The rows of a group lie close to one hidden flat surface of 11 dimensions, which passes through zero. Surfaces can cross.
In the rows, 128 means zero.
Some rows, each with its group after it:
[145 162  76  95 169 131 175 152 113 134  99 157 134 109 114 122 134 110]	P
[133 133 144 122 150 181 143  73 143 160 164  82  79 103 123 115 131 182]	P
[116  95 149 161 186 121 152 116 164 145 112 147 149 121  97 159 120 138]	L
[133 150  79 123 154 182 109 186 152 140 125 142 124 144 111 144 116  67]	Q
[124 147  94 126 126 107  42 179 151 136 126 155 145 168 137 144 120 138]	P
[108  94 122 127 123 141 121 119 146 103 171 148  44 154 139 139 155 148]	Q
[114 137  87 118 164 112 144 149 139  73 123 195 107 117 184 144 120 122]	T
[151 156 122 113 162  69 153 144  81 103 115 159 159  82 140 118 147 218]	L
[133  97 142 115  91 117 158 107 144 145 162 115  95 157  95 154 125  54]	L
[134 100 176 144 146 124 173 134 123 139  85 116 182 140  82 117 100  95]	T
[143 115 168 106 139 105 152 137  96 127 110 118 117 191  99  97 134 133]	L
[126 121 123 148 188 160 159  78 164 146  84 109 148 141 148  99  85 151]	L
[ 91 129 146 130 169 169 122 115 154 105 106 126 103 138 164 146  86 130]	P
[118  88 210 147 175 108 131 154 158  91 209 176  83 150 129 152 112 164]	P
[128 139 156 158 180 158 153  91 152 154  99  94 186 101 126 148 102 128]	T
[112  53  66 152 101 164 161 105  97 129  85 104  75 160  93 113 186 145]	Q
[137 149 179 112 121 147 100 101 164 154 161 143  73 146 166  88 122  85]	Q
[135 141  93 103 141 161 218  79 108 136  94 127 103  73 134 115 159  93]	P
[168 137 104 114 106 130 109 142 118 159 209 117  95 130 104 120 177 149]	P
[109 113 202 162 135 156 114 147  99 137  75 139 162  97 113  95 179 134]	T
[128  81 194 127  95 120 125 166  96 128 105 136 115 182  82 103 156  89]	T
[124 152  83  91 147 118 139 143 136 102 142 137  96 165 152 148  89 113]	T
[ 95 129 187 116  72  88  52  94 158 150 136 105  95 160 141 148  88 152]	L
[131 187  86 102 148 153 136  82 141 158 153  77 127  72 142 142  85 173]	Q
[100  89 110 148 136 140 135  52 159 159  86  92 116 186 134 140 158 129]	Q
[115 123 171 120 185 161 123 155 158 134 147 187  60 110 111 116 148 159]	P
[108  84 162 115 110 124  92 125 139 157  92 148  54 200  86  95 133 147]	P
[ 85  81 127 150 115 122  94 153 129  66 162 167  64 132 158 146 165 192]	Q
[ 91  98 121 149  84 137  58 156 114 139 105  92 150 155  83 149 124 154]	Q
[100 154 151 118 114 127  72 114 159 144 159 115 106 106 137 167 104 160]	L
[145 140  90 131 181  99 118  96 183 192 140 149 139 126 109 162 140 154]	P
[121 171 132 147 118 118  95 115 109 117 128  99 189 136 185 162 174 113]	Q
[150 166 101  71 130  71 149 134 109 120 157 123 106 212 141 160 144 106]	L
[129 169 126 111 150 105 169  54 125 131 104 105 134 136 186 146 170 126]	T
[125 128  83 126  95 141  91 125 111 153 117 107 110 140 118 129 183 134]	L
[111  73 174 176 102 167 141 123 137 134 130 143 112 124 106 130 201  68]	T
[129 105 199 138  87 150 110 142 100 121 144 137  93 115 119  68 157 130]	Q
[110  68 198 148  93  73  97 122 133 144  79 142 139 193  95 119 146 126]	T
[123 136 200 135 176 131 127 164 121 120 164 146 122  87 105 152 141 178]	L
[142 164  73 115 177 191 156 141 132 140 152 105 115  99 130 141 129 136]	T
[128  90  99 178  97 130  80 128 163 169 146 125 146 115  87 134 129 147]	T
[155 144 144 112 144 121 145 149 107 148 139  98 159 185  97 147 150  70]	L
[125 142  56 124 182 133 139 121 164 131  88 132 154 166 142 146  85 106]	L
[115 119  96 112 208 128 173 122 142 104  98 154  89 167 141 135 112 171]	Q
[168 162  92 103 139 131 143 151  98 164 133 121 155  93  90 100 149 146]	P
[132 112  75 121 146  81 130  83 181 146 160 146 100 184 138 171 133 131]	P
[123 108  99 164  94 137 122 131 115 102 143 144 143 114 156 144 200  69]	Q
[141 105 160 175 129 132 148 114 145 141 126 122 193 125 121 137 151  64]	L
[170 127 113 101 162  68 188 114 108 160 123 116 142 158  78 135 148 164]	T
[118  93 100 184 145 147 144 115 157 151  83 149 187  73  98 143 133 100]	P
[145 141 188 107 116  83 124 151  90  86 167 147 123 167 162 122 161 129]	Q
[135 112 131 131 131 137 188  79 122 140 122 107 115 115 117 118 150 122]	T

New rows. What belongs after each?
[116 148 142 136 154 117 138  80 174 144 159 158 125  93 171 170 163 107]	P
[ 92 122 123 169 165 138 115 119 162 119  91 172 161 108 167 160 154 126]	T
[105 121 108 158 128 142 118 154 117 108 138 100 173  78 110 196 135 165]	Q
[146 118 153 138 137 160 157 189 101 150  89 120 181 107  49 100 109  92]	Q
[110 125  86 144 136 132 126 155 183  99 176 188 127  75 141 191 102  70]	L
[167 142  66 101 105  91 166 124 122 127 135 146 135 100 128 114 113  98]	Q
[148 164  90  94 101  90 118 111 136 153 124 127 129 140 141 112  91 113]	Q
[148 182 105  92  72 101  78 101 137 135 153 134  99 156 202  92 134  97]	Q
[105  92 157 139 161  98 148  98 155  93 165 157  76 150 160 160 144 169]	Q
[113 134  98 137  88 125  38 134 146 147 139 150 109 126 146 121 160 144]	P
[130 176 185 119 131 142 106  94 110 130 147  75 130 143 179 115 159 151]	Q
[138 139 100 123 174 105 157 101 137 112 131 146 120 154 169 132 151 157]	L
[122 169 154 128 189 173 129 131 167 123 169 158 113 104 182 140 147  80]	Q
[124 103 110 130 103 121 134 168  78  86 119 146 113  89 118  97 128 196]	Q
[119  94 183 170 157 153 137 149 159 129 139 168 145 123 115 154 152  60]	Q
[157 132 106 139 136 162 131 121 118 182 172  92 122 116  79 138 207 136]	T
[141 160 130 116 116 154  79 165 106 154 172 103 115 131 110 131 168 140]	T
[118 145 124 113  72 181  87 127 141 147 166  85  97 122 136 139 124  71]	L
[101  82 156 125 106 127 156 118 108 126  42 129 120 166  97 100 116  89]	P
[124 114 144 130 135  91 120 125 137 111 128 184  98 110 145 103 129 180]	P
[139 162  68 105 157 141 142 116 121 112 100 124 121 144 176  98 111 150]	L
[130 166 126 128 113  85 127  61 158 136 168 113 138  96 189 168 130 149]	L
[135 201 189 103 177 121  88 159 145 158 144 154 142 118 138 156 161 113]	P
[134 153 121 101 152 173 189  95 125 113 141  94 100  97 152 109  83 129]	T
[161 115  91 112 110 116 168 160 106  94 182 160 116  74 125 107 117 138]	T
[126 133 169 103 114 141 204  86  85 120  83 106 115  99 136  97 142 103]	P
[126 176 121 127 170 158 133 107 151 135 137 106 155  71 159 140  94 154]	L
[156 126 113 110 123 124 165  94  98 118 121 102 114 206 157  81 160 102]	L
[149 195 144  87 151 127 132 123  89 143 143  47 154 145 126 144 110 181]	Q
[114 152 114  92  97 125  91 128 135 134 159 116  74 114 121 162 120 151]	L
[139 145 121 110  91 158 111 110 131 169 149  83 110 124 105 117 127 103]	Q
[ 97 147 203 146 137 159  86 149 134 123 112 128 142 144 150 147 161  89]	T
[112 129  79 131 133  82 118  82 137 126  76 113 147 136 144 139  90 190]	Q
[130  87 145 131 177 142 189 137 157 132 179 143  87 119  76 176 117 125]	Q
[113 131 132 115 134 144 148  86 167 134 153  97 107 167 146 169 115  73]	T
[123 111  72 124 149 140 153  75 161 137  94 155  86 138 156  90 126 115]	Q
[113 123 151 125 166 191 177  98 171 126 177 103  74 130 140 153 106  94]	T
[113  70 139 142 189 136 209 106 169 114 121 174  88 146 112 136 128 102]	T
[129 131 140 125 158 135 144 123 133 104 165 148 100 116 153 127 140 161]	L
[105 129 149 132 138 142  76 144 135 140 110  92 145 198 124 156 131 129]	Q
[137 102 164 122  78 131 175 107 132 123 177 123  88 128 120 118 109  60]	L
[118  84 153 124  88  83 113 136  72 114 115  84 135 159  77 126 127 217]	Q
[125 101 186 149 116 134 122 148 137 132 136 156 124 139 113 117 141  78]	Q
[114 143 146 125 157  97  75 122 153 145 121 141 112 176 141 160 156 177]	T
[127 148  76 118 124 137 113  97 128 124 119 148  86  68 160  88 141 189]	P
[107 131 112 120 188 167 100 167 142 120  98 138 105 205 137 136 123 122]	Q
[158 155 218 120 140 164 147 134 134 188 138 102 150  87  76  91  88  98]	Q
[139 137 152 126 136  95 138 147 135 138 140 117 161  92  82 152  63 170]	Q
[113 149 133 129 168 151 116 119 146 123 146 135 109  81 151 134 117 191]	L
[136 129  61 126 148 154 159 166 109 134 105 118 166 132  81 156 125  95]	Q
[153 178 134 108 137 137 182  92  91 131 127  89 156 102 165 138 180 100]	T
[132 130 112 142 102 172  95 175 148 146 150  90 175 127  90 150  63  62]	T
[140 116  71 123 114 160 123 154 140 131 170 119  88 117  92 113  83 144]	T
[110 115 135 169 127 195 107 194  81  91 112 133 155 104 131 127 196 106]	Q
[129 159 167 127 140 133 129  99 100 118 126 100 148 143 182 123 174 133]	Q
[131 168 173 143 219 136 123 128 134 159 120 124 180 122 122 160 171 164]	T
[125  98 120 138  98  82 137 119 121 138 137  99 167 143  82 181 126 128]	Q
[136 116 123 127 107  97 135 129 150  95 146 207 103  84 169  95 123 121]	Q
[133  90 112 136 102 117 134 129 116 146 129 142 112 150  93 126 181 116]	T
[100 137 133 118 169 114 110 156 170  98 134 163 112 174 155 168  90 105]	T
[113 122 129 164 148 213 118 191 119 110 123 150 144 103 125 131 178  72]	Q
[160  92  96 116  78  85 157 128 125 113 177 136 113 106  96 102  57 156]	T
[119 135 123 125 138 145 117 166  95  80 116 144 119 115 145 104 130 179]	Q
[134 128 148 124 175 170 169 160 119 123 129  96 144 148  94 141  88 114]	P
[135 120 172 145 161 124 172 122 150 110 178 159 125  97 142 150 149  88]	Q
[121  79 122 127 109 110 156 143 123 107  85 159 127 168 108 116 109  76]	T
[ 96  94  89 157 180 103 145  77 182 109  86 175 108 171 174 153 138 129]	Q
[144 121 147 142 177 175 185  83 143 135 124 108 129 130 151  94 112 123]	L
[123 112 113 117 131 129 118 113 140 163  97 110 109 146  83 115  77 159]	Q
